There are 4 ways to turn a row about zero (a turn may also mirror it). The second row of each pair is the first, turned, with some noise. The first 28 pairs use one turn. New pairs use 3 turns, one after the other, and a turn may come again.
In the rows, 128 means zero.
Some pairs, each with its turns in order after it:
[152 137 132 128 122 133]
[141 132 106 122 137 122]	J_185

[107 129 109 114 144 152]
[116 152 143 116 106 138]	J_185

[118 131 150 160 127 142]
[144 105 115 119 103 143]	J_562

[112 134 101 136  49 184]
[133 129 112 189 198  89]	J_711

[187 148 129 149 118  81]
[ 83 146 111 135 146 187]	J_562

[107 100 172 115 113 131]
[166 103 102 120 154 117]	J_562

[ 66 129 150 113 148 151]
[105 116  99 162  82 102]	J_711

[109  87 118 177 128 104]
[185  90 127 114 115 125]	J_965

[135  97 124  88 156 114]
[137 169 118 131 156  97]	J_562

[157 118 128  89 156 110]
[146 149 141 127 131  77]	J_185

[144 103 135 207 141 142]
[151 128  96 157  73 176]	J_562

[179 114 155 130 128  92]
[128 133 178 141  81 136]	J_965

[117 107 143 141  99 146]
[128  93 121 146 147 119]	J_711

[114  99 176  54 132 136]
[141 104  55  97  94  98]	J_711

[169 110  95 125 162 135]
[119 110 161 119 144 178]	J_965

[178 149 143 109 109 138]
[155 132  76 119 130 103]	J_185

[122 131 150 106  86  64]
[205 125 111 132 112 149]	J_711

[134 176 123 118 118 107]
[147 173 116 137 128 153]	J_711

[117 132 153 104 207 170]
[136 155  92  84  89  70]	J_562

[134 133 143 128 100 106]
[129 133 144 136 109  96]	J_965

[112 139  75 112 140  49]
[134 140 164  38 131 106]	J_965

[125 127 137 169 131 147]
[142 112 119 133  93 145]	J_562

[167 117 113 116  94 146]
[138 132 118 109 181 113]	J_711

[146 154 145 127 169 121]
[129 169 138 127 121 160]	J_965

[135 145 151 147 122 117]
[151 111 116 143 139 140]	J_185

[ 98 140 130 131  49 128]
[ 94  73  86 132  96 145]	J_185

[113 150 113 128 113 107]
[131 142 132 107 139  98]	J_965

[119 155  96 124 143 126]
[140 130 148  95 111 137]	J_185

New pairs. What belongs after each?
[133 122 109 108  49  73]
[ 82 118 190 120 169  79]	J_562 J_562 J_965

[145 129 127 189  87 168]
[126 163  61 161 112 137]	J_185 J_185 J_711

[ 63 117 132 207 195 107]
[230 161  72 126  98 110]	J_562 J_965 J_965

[ 84 106 139 137 136 132]
[130 141 171 119 154 138]	J_185 J_965 J_711

[150 119  96 132 140 140]
[148 125 146 133 100 107]	J_185 J_562 J_185

[131 104 207 197 133 108]
[158 123 193  70  72 120]	J_711 J_185 J_562

[165 118 137 121 122 117]
[116 128  88 133 127 124]	J_562 J_185 J_711

[157  91 144 137 152  76]
[161 123 143 133  78 173]	J_562 J_711 J_185

[152 158  90 167 118 115]
[120 102  68 132 145 118]	J_185 J_965 J_965

[103 141  86 104 127 165]
[116  85 150 169 136 145]	J_562 J_711 J_965

[124 129  97 146 148 128]
[142 148 140 137 134  99]	J_185 J_711 J_711

[152  77 129 121  78 126]
[141  71 106 140 135  88]	J_711 J_965 J_562

[144 165 135 130 101 121]
[136 132 144 139  93 156]	J_711 J_711 J_185

[161 134 138 142 127  49]
[108 117 142 146 141 207]	J_711 J_965 J_185

[ 93 115  91 118  91 116]
[ 91 155 121  87 104 136]	J_965 J_562 J_562

[147 142 113 158  52 136]
[ 91  87 108 190 107 128]	J_965 J_711 J_965

[173 151 159 140 104 148]
[139 149  98  94 111  87]	J_711 J_711 J_965

[ 49 113 186 123 111 128]
[188 108 131 201 148 151]	J_711 J_562 J_965

[149  98 207 153 125 152]
[110  98  45 128 101 156]	J_185 J_562 J_185

[146 137 140 124 138 188]
[109 164 128 162 112 160]	J_185 J_711 J_711

[135 124 122  61 142 105]
[133 163  89 107  89 109]	J_711 J_965 J_965

[153 140  85 127 135 122]
[156 129 169 125 114 119]	J_185 J_562 J_185

[136 122  91  98 146 168]
[139  77 132 145  95 150]	J_562 J_185 J_965

[115 118 154 148 100 149]
[150 157 106 119 124 103]	J_965 J_185 J_562

[176 128  76 124 157 115]
[ 78 103 103 156  89 117]	J_562 J_562 J_965

[113 131  99  95 159 136]
[151 154 135 108 128  90]	J_185 J_965 J_965

[135 133  87 131 121 121]
[113 145 113 114 150 152]	J_562 J_185 J_185

[127 152 128 132  74 104]
[169 134 105 158 153 107]	J_185 J_965 J_562

[118 146 123 127 130 128]
[130 115 137 138 120 128]	J_185 J_965 J_711

[143 144 162 132 152  49]
[210 115  89 115 126 129]	J_711 J_965 J_965

[147 131 117 126 140  89]
[ 96  98 126 138 123 121]	J_562 J_185 J_562

[137 132 103 146 130 184]
[ 80 134 160 121 159 131]	J_711 J_965 J_965

[142 107 123 122 123 122]
[121 147 111 121 130 138]	J_185 J_562 J_711

[111 128 115 152 126 146]
[119 123 161 140 138 126]	J_711 J_965 J_965

[125 140 151 150 138 111]
[153 118 119  99 124 140]	J_711 J_711 J_965

[154 147 117 160 122 135]
[106 131 119  94 107 128]	J_965 J_562 J_185

